There are 3 ways to turn a row about zero (a turn may also mirror it). The second row of each pair is the first, turned, with some noise.
Known pairs, each followed by its turn:
[-125 -407 -428 -300]
[57 140 -336 562] -> H

[410 264 241 -307]
[230 294 -127 -487] -> H

[-10 -273 -165 107]
[-250 129 52 -169] -> Z

[310 -386 -248 -430]
[-360 484 116 341] -> Z

[-432 4 -250 100]
[-203 -134 -387 210] -> F

[199 40 -334 183]
[-132 295 -152 -215] -> F

[-352 314 3 97]
[76 54 -230 420] -> F

[4 339 -367 -281]
[199 -231 -461 -80] -> H

[-217 -49 83 -330]
[382 51 19 162] -> H

[242 -320 119 132]
[-86 142 379 -94] -> Z

[-266 -80 241 8]
[-69 -248 95 270] -> F

[-279 -224 209 442]
[-266 -160 502 207] -> H

[-379 -141 -315 -142]
[-128 -299 -445 3] -> F

[-39 -111 243 421]
[134 -118 248 -399] -> Z

[-274 -451 -130 -73]
[-187 409 -110 -272] -> Z

New pairs, each followed by its turn:
[-33 226 105 -33]
[200 54 10 165] -> F

[-252 79 374 383]
[-69 -220 543 -102] -> H

[391 436 271 -100]
[137 107 -37 -637] -> H

[433 110 -87 142]
[42 376 140 -243] -> F

[-362 164 -308 -87]
[169 -385 -186 217] -> H

[-188 -322 202 -140]
[-83 -422 139 45] -> F

[369 -369 4 297]
[-490 338 61 11] -> H

[325 278 -286 155]
[-295 -115 -327 -293] -> H

[-430 -243 -76 -97]
[-181 -408 -223 131] -> F

[-34 28 57 183]
[-115 -82 126 -46] -> H

[-389 199 -289 -357]
[-22 63 -619 139] -> Z

[-295 130 -226 297]
[-163 -453 9 142] -> H

[259 -17 316 -234]
[259 169 255 267] -> Z

[331 -259 -431 -311]
[16 -73 -171 -651] -> F

[361 65 108 -80]
[75 -23 261 279] -> Z

[-226 158 -144 -130]
[-17 -42 -334 40] -> Z

[-170 -420 -10 -87]
[-100 394 -38 -217] -> Z

[274 -332 -352 -281]
[-79 372 -436 238] -> H

[151 -138 411 423]
[-259 166 507 180] -> F

[-381 -131 -145 -16]
[-184 -248 -278 138] -> F

[-86 -244 38 445]
[-485 67 122 129] -> F

[29 384 -257 -292]
[-33 -156 -316 395] -> Z

[-239 215 364 -128]
[365 -112 280 -142] -> H

[-245 -431 194 -273]
[-99 -587 105 -20] -> F

[198 110 -258 -337]
[141 96 -459 -58] -> H

[-213 57 -169 -34]
[-70 -17 -271 -68] -> Z

[-273 -115 314 -156]
[41 -384 134 217] -> F

[198 -118 387 116]
[234 51 384 -58] -> Z

[-166 -338 -310 -88]
[-246 -258 -240 -199] -> F

[-291 25 219 -447]
[312 -451 -32 157] -> F

[17 396 149 -242]
[341 -78 -76 -355] -> H

[-137 278 -391 267]
[-264 -437 -256 -88] -> Z

[128 430 -315 289]
[40 557 -274 62] -> F

[162 379 -45 56]
[-14 -169 -158 -367] -> H

[67 -339 -146 171]
[-363 -26 41 -196] -> F

